The groups are shells around one centre, one inside the other: the same stretched ball of 2 dimensions in 9 sizes.
Some rows, each with its group after it:
-1.53,-0.32,3.65,-3.37,3.40,0.29,-2.94,-0.53,-4.85 -> (7)
-1.12,1.09,-1.89,1.71,-4.41,0.29,0.24,-0.34,-0.27 -> (0)
-0.81,-0.30,1.10,-1.94,0.39,0.60,-2.08,-0.03,-3.56 -> (4)
-2.29,-0.11,5.68,-4.15,5.57,-0.09,-3.41,-1.09,-5.55 -> (4)
-1.00,-0.19,1.42,-1.95,0.66,0.51,-2.07,-0.17,-3.57 -> (6)
-2.03,-0.15,4.85,-3.75,4.63,0.03,-3.17,-0.89,-5.20 -> (7)
-0.29,0.38,-2.69,1.12,-4.68,0.75,-0.17,0.29,-0.81 -> (2)
-1.38,1.01,-0.77,1.00,-3.04,0.19,-0.21,-0.51,-0.92 -> (5)
-0.19,0.58,-3.61,1.91,-5.95,0.77,0.33,0.34,-0.09 -> (3)
-1.86,0.77,1.59,-0.64,-0.05,-0.01,-1.21,-0.84,-2.39 -> (0)
-2.06,0.56,2.90,-1.65,1.69,-0.07,-1.84,-0.97,-3.30 -> (8)
-0.08,0.53,-3.87,1.98,-6.20,0.83,0.37,0.43,-0.03 -> (1)
-0.40,1.10,-4.41,3.11,-7.38,0.61,1.09,0.16,0.98 -> (3)
-0.45,0.89,-3.62,2.36,-6.24,0.62,0.62,0.14,0.31 -> (6)
-1.55,1.19,-0.68,1.21,-3.11,0.09,-0.06,-0.65,-0.73 -> (2)
-0.46,0.79,-3.28,2.04,-5.76,0.62,0.43,0.14,0.02 -> (8)
-0.93,-0.01,0.67,-1.27,-0.39,0.52,-1.65,-0.14,-2.97 -> (5)
-2.40,0.59,4.02,-2.24,2.98,-0.23,-2.20,-1.20,-3.83 -> (1)

New rows, each followed by its group:
-1.26,-0.31,2.69,-2.82,2.26,0.40,-2.61,-0.34,-4.35 -> (7)
-0.88,0.03,0.35,-1.05,-0.79,0.53,-1.51,-0.10,-2.77 -> (5)
-0.84,-0.06,0.46,-1.23,-0.59,0.56,-1.62,-0.06,-2.92 -> (8)
-1.63,-0.27,3.84,-3.38,3.56,0.22,-2.95,-0.60,-4.86 -> (6)
-0.85,1.40,-3.75,3.20,-6.89,0.37,1.16,-0.17,1.07 -> (1)
-1.00,1.28,-2.85,2.52,-5.73,0.32,0.74,-0.26,0.45 -> (2)
-1.34,1.25,-1.58,1.77,-4.21,0.17,0.29,-0.51,-0.20 -> (2)
-0.83,1.35,-3.66,3.07,-6.74,0.39,1.08,-0.15,0.95 -> (4)
-0.51,0.19,-1.42,0.15,-3.03,0.68,-0.76,0.16,-1.68 -> (6)
-0.86,1.10,-2.85,2.26,-5.55,0.41,0.57,-0.16,0.22 -> (8)
-2.04,-0.20,5.09,-3.97,4.96,0.03,-3.30,-0.91,-5.39 -> (2)
-1.56,0.93,0.10,0.41,-1.95,0.11,-0.56,-0.64,-1.44 -> (5)
-0.54,1.26,-4.42,3.34,-7.53,0.53,1.24,0.06,1.20 -> (4)
-0.98,1.08,-2.36,1.95,-4.96,0.36,0.39,-0.24,-0.04 -> (0)
-1.23,-0.40,2.84,-3.04,2.54,0.42,-2.75,-0.32,-4.55 -> (3)
-2.08,0.73,2.49,-1.18,1.05,-0.11,-1.55,-0.98,-2.88 -> (7)
-0.33,0.18,-1.98,0.44,-3.68,0.75,-0.58,0.28,-1.41 -> (3)
-0.08,0.63,-4.16,2.28,-6.65,0.82,0.56,0.42,0.24 -> (1)
-2.25,0.52,3.70,-2.15,2.66,-0.15,-2.15,-1.09,-3.76 -> (2)
-0.54,0.90,-3.37,2.26,-5.98,0.57,0.56,0.08,0.23 -> (8)
-0.43,1.12,-4.38,3.13,-7.37,0.59,1.10,0.14,1.00 -> (3)
-1.45,1.26,-1.25,1.63,-3.83,0.12,0.20,-0.59,-0.35 -> (3)
-1.44,1.08,-0.74,1.09,-3.06,0.15,-0.14,-0.57,-0.84 -> (8)
-0.60,1.23,-4.10,3.13,-7.15,0.51,1.12,0.02,1.01 -> (3)
-1.65,-0.36,4.20,-3.72,4.08,0.22,-3.16,-0.62,-5.16 -> (2)
-0.67,1.03,-3.25,2.36,-5.94,0.50,0.63,-0.02,0.31 -> (8)
-1.09,1.33,-2.67,2.49,-5.56,0.27,0.73,-0.33,0.43 -> (3)
-0.93,-0.06,0.79,-1.42,-0.20,0.52,-1.73,-0.13,-3.09 -> (0)
-2.41,0.55,4.18,-2.37,3.19,-0.23,-2.28,-1.21,-3.95 -> (1)
-0.60,1.29,-4.27,3.31,-7.40,0.50,1.23,0.01,1.17 -> (4)
-2.10,0.15,4.22,-2.98,3.62,-0.04,-2.67,-0.96,-4.50 -> (8)
-0.84,1.15,-3.03,2.44,-5.81,0.41,0.68,-0.15,0.38 -> (6)
-1.92,0.78,1.79,-0.74,0.18,-0.03,-1.28,-0.88,-2.48 -> (8)
-1.81,0.82,1.31,-0.41,-0.43,0.01,-1.08,-0.81,-2.19 -> (0)
-0.59,0.09,-0.80,-0.34,-2.20,0.65,-1.07,0.10,-2.11 -> (6)
-1.50,-0.33,3.58,-3.33,3.32,0.29,-2.92,-0.52,-4.81 -> (7)
-2.23,0.23,4.47,-2.99,3.83,-0.10,-2.68,-1.06,-4.51 -> (7)
